The first 6 rows are patterns. Each new row is the sum of 2 different patterns, raised or lowered, with some noise. Before adding, each is slid sideways (what falls off one end comes back at the other) and multiplied by a number that may be negative. Names go in the order of the patterns.
Some rows, each with the names of its patterns after it:
[ -6  -5  23   2  11 -10  37  25 -34   0  10  25  20  20   7  39  19 -10
  -2  15   0 -33   5  14  42   2 -27  24  43  26  28  -2  18  12 -14  -1
   0 -15]
k_935
[ 22  -7  15  11 -24 -19   6  32 -48   0  -9 -12 -19  15  -2 -17   0  18
 -34 -27 -25  15  35  22   5 -12   4   4  -1  -7   0 -13  15 -18 -19  -8
   1   5]
k_630
[-46 -10 -26  23  -8   5   8   0   9   3 -18 -33  -5  24  18 -28 -22  35
   3   7 -33 -13  -5 -12   7  40  19  11  38 -26 -54 -11  -9 -34 -44   5
 -14  11]
k_810
[ 12   6  19  26   3  -6 -16  22  22  22 -21  -1   9 -21 -16  10  -2  27
   3   7  17 -19 -15   9 -10  12  18 -17  -6  16   3  18  -2 -52  11  -2
  13  26]
k_927
[-35  -4  -4  11  -9   1  -8   3  36  -4  -6  -3 -13  24  -8  -9  11 -15
  -1 -28  -9  21  12 -25 -26 -16  -2  32 -13  16   0  31   9  -5  -6   0
   9   3]
k_766
[-38  -4 -32  53   1   8 -21 -11 -17 -34  32  18 -32  31  17  -7  23  12
  27  -5 -21   3 -13 -16 -43  17  -6  10  12 -13  46  -4 -32   0  -5  -9
   0   9]
k_540

New rows, each followed by the names of its patterns:
[  4 -12  -5  34  11 -36 -10 -20  -1 -53  13  18 -16   2  19 -30 -30   7
  13  49 -25   0 -19  17  10   8  16 -26 -26  35 -41 -32  -3 -18  -7  -7
  -3  24]
k_630 k_540
[ 33  15  -6   2  -6   7  26  27  15  27  -7  -1 -11   8 -19 -26   7  13
  27  -3 -19  36  29  18  13   6  11  10  -9 -23   3  -4  -2   6  -1   4
  12 -14]
k_935 k_766
[-21   7  32  21  23  -1 -30  24  -6  -3 -22 -12   9  40  -3  -2  -5  17
   1   4 -16  -3   3  15  11 -35  -3  -1  18  15 -22  24  20 -10  18 -10
  24   7]
k_927 k_766
[-11 -13 -19   4  -2   3  14  24  30  -6 -24 -11  16 -14  -5  18 -37  -3
 -46  30  21  16 -35 -31 -24 -25  51   1  -3  21  42   5  15   3  19   5
 -11 -28]
k_766 k_540
[-12 -30   2  -5  17  16 -25   2  28 -17   3  13  -9 -20 -15  -1  24 -24
   0  37  33 -14  -7 -14 -17   9 -52  -3  34   5   0   8  25  -4  20 -20
  26 -18]
k_935 k_540
[ 20  21  20  14  39 -16  12  -5 -33   9 -43  16  26   1   0  12  27  -9
  32   4  23 -30  -5 -10  30   0  17  12 -33  -1  40 -47 -33  -3 -19  15
 -32  18]
k_766 k_540
[-18 -27 -32 -10  -4  12 -12  13   2 -15 -15   7 -24 -23   4   2  18 -14
 -53   9   7  -1  25   0  -4 -28  11 -14  -8 -17  -3 -27   6   0  -4 -34
  39  25]
k_935 k_630
[ -9  13  14  49  10 -19  27  47  23  42  -6  13  13  -5   8  20 -14  10
  10  15  -2  19  18  12  32 -30  -1   4  40  24  15  13  55   2 -17 -11
  30  26]
k_935 k_630
[-21   1   2 -31 -21  15 -19 -11 -26 -22   5 -14 -35 -16 -28 -41 -13 -19
   7   8  -4   3   5   8 -23 -12 -25   9 -19 -12  -3 -10 -11 -37 -32 -15
 -15 -17]
k_935 k_927
[-10  12  16 -10  31  29 -25  -5  36  35  46 -42  13 -11  -6  -1  12   6
  -6  30  45 -17  15  47 -22   4 -32  45  33  23  -2  26  42 -20  10 -13
 -10  30]
k_810 k_540
[-22  -7 -31 -20  -6 -44 -67 -22 -40  -9 -18 -44 -40 -12   1 -14 -33 -77
 -27 -13 -22 -12  -7 -34 -13 -25 -31 -18 -32 -27 -27 -19 -49  -4 -28 -36
 -42   3]
k_927 k_766
[-21 -13 -62 -75 -51 -53 -12 -52 -30 -10 -41 -39 -11  -5 -50 -50 -38 -46
 -31 -54 -55  -5 -28 -29 -71 -62 -63 -28 -48 -33 -14 -35 -39 -25   3 -39
 -41 -75]
k_935 k_630
[ 34   8  12 -10  45  26  44 -14   6  -3  26  19   3  26  38  30  17 -19
   1  30  18   2  22   4  44  18   6  34  14 -22  -1  -7 -10  69  46  25
  13  24]
k_810 k_927
[-13 -47 -48 -34  -9 -26 -27   3 -22  -1 -13 -23 -13 -30 -11  -2  -8 -30
 -23  -2 -29 -15  -5 -70 -29 -26 -57 -44  12 -11 -43 -10  32 -45 -48 -69
  -1  44]
k_935 k_630
[-22 -46   5 -18   1  17   5  33 -26 -43  11   3 -37  -6  -5 -13   0 -29
  44 -10 -25 -36 -24 -45 -18  54  16 -25  41  37 -16  21  -3  47  -3  -6
 -22 -13]
k_810 k_540
[  7  24  21  -1  10  -2  -9 -16  17 -38  -8   2  60  -2 -20  33  -5   0
  -8  45   2 -16  45  18 -16  55  38  46 -15 -44 -15 -11   7 -31  12   1
  18  13]
k_630 k_540
[ -6  -6  13  25   4  36  30   5 -89 -13 -17 -10 -28  15  15 -22 -49  17
 -49   1  -1 -18  -7 -25  10  16 -17 -17   9  54  -5 -18 -28  14  13 -35
 -24  15]
k_810 k_540
[-41   7 -14 -14  19  19 -34 -25   6  46  11  16  -3 -18 -12 -18  25   6
  -3  46  33 -14  -1  -2  22   3 -18   1 -11  -7 -36  24 -13  20  24  -4
  40  -9]
k_630 k_540
[ -5  55  62  36  24  12  28  19  -8   6  -1   5 -10  -8  23   9  23  13
  36  43 -13  -8   3  36  50  -6  13  39  19 -13  17  18  -5 -19  25  -2
  27  -6]
k_935 k_630
[-24  -1  40 -16  10   2  41   2 -16 -24   7  17  10 -55 -13  -7 -12 -27
  -1 -17  12  27  -8  -4 -25 -30  20 -22  -9  16 -33 -15 -23 -16  22   2
 -66 -25]
k_927 k_766
[ 41   8 -12  25  53  43  20 -21  30  65  12  41  30  30  28   3  10   7
  23   9  26   4  13  18  17  57  48   0  -5  13  56  13  22  24  36  24
 -14  12]
k_935 k_540
[  5  -5  50 -24  12  49   7  21   2   9  27  55  -1  21 -35  14  37  24
  37  31  72   1  -1  39  -7  12  26 -28   5  -6  29  25  13  22  30  81
  -1  16]
k_766 k_540
[-21  36  17  22 -10   5 -37  -3  -2  -4  11  20  31  15  -7 -16  17   9
 -23   7   5  14  11   5  -2 -17 -30 -19   6 -34  27  55  -4  -6  34  31
   0  20]
k_810 k_927
[-13 -18 -23 -31  -9  44 -22  -6 -42  15  20 -30 -48 -28 -23  -2 -47 -18
   1   2 -13   5  -9  -1   1 -11 -20  -2 -47  -8  15 -13  -6 -39 -23 -45
 -18 -22]
k_935 k_766
[  2  -2 -26  29 -16  -1  20  18  39  17  45  10  30  -1  23  25  31  -5
   8 -11 -15  -7  28  -1  33   5  17  52 -14 -10  15 -11  42  16 -16  14
  11   9]
k_927 k_766
[-16 -18   4  -5 -25 -10 -23  -8 -26   1   6  12 -20 -41 -30  -6  36 -45
   7 -14  10 -10  -3 -15 -19  -2   7 -55 -29 -27  12   4   7 -11 -12  26
  -6 -13]
k_630 k_766
[  7   9  12  15   6  38   6 -29   6  -7   6 -18  -3   3   2 -19  24  -6
  -1 -10 -25 -16 -10  29  10 -14  46  13  -7  -6  11  43 -12 -36 -10 -20
  -2 -34]
k_935 k_540
[  6  50  30  50  56   5   5  29  30  22   3  46   6  47 -10  38 -15  36
  60  44  35  15  30  22  17 -24  19  65  55   4  18  96  36  32 -25  26
  57   7]
k_935 k_810
[-52 -15 -24 -27 -55  -6   7  28 -48 -38  14  25   1  16  25 -10  11  16
 -15 -45  25  46  39 -40 -48  20   1  18 -35 -15  -4  -4   7  52   9  28
  53 -19]
k_630 k_810
[ 60  39   9  35  10  13   1   5   7  22 -23   4  -4  50  12  29  13  51
  43 -14   7   5  38  47  47   7  39  52  10  16   9   6 -18  13  30  78
  29  -2]
k_935 k_810
[-61 -53 -56 -21  12  -9 -23 -20 -46 -63 -38 -43 -54 -65 -21 -52 -38 -63
 -36 -46  -6 -40 -22 -22 -47 -38 -30 -23 -80 -36 -25 -30 -60 -38 -13 -42
 -27 -43]
k_630 k_810
[  5  -5 -16 -27 -37 -31 -32  14   1 -38   9  23 -13   5 -10  11 -14 -20
  -9 -45 -21 -40  -1 -10 -20   2 -16  13  -4 -34   4 -12 -32 -20   9 -23
  -5 -30]
k_766 k_540
[  7  22  32 -29 -14  20 -31 -15   4   2  -5  -9  -3  40  18 -15  10  36
   6  19   9  -1  37 -14  -4  20  11   3 -16   6   2  52   5   3 -16  31
  15  33]
k_935 k_540
[  9 -20   4  17  26  17 -29   7  31  25  30  22  14  25   3 -17 -12  -2
  28 -37  20   0   2 -17  45  22 -34   3  28  -4  -3  -1  22  62  36   2
  -3  18]
k_935 k_630
[ -3 -19 -27  25 -19  -8  31 -12 -15  20   6 -25  21 -19  24  11 -14  -4
   1 -20  -3  15 -45 -42  17 -18   1 -21 -42 -34  -3   2   2  17  23   0
  31 -41]
k_927 k_540
[ 11  -1 -24   9  -4  20 -46 -15   8 -22 -28  17 -19 -19 -29   3 -18 -20
 -48 -12  12  14  24 -28  10  -1  19  -4 -11 -22   8 -13 -17 -39  -7  -5
  22 -20]
k_630 k_766
[-16  -8   6 -57 -14  -7  22 -16 -22 -27  24  52  19  -6 -33  17  18  14
 -35  -6 -11 -11 -38 -15 -17  20   1  20   4  -9 -11 -21 -34  10  43 -67
 -13   1]
k_630 k_927
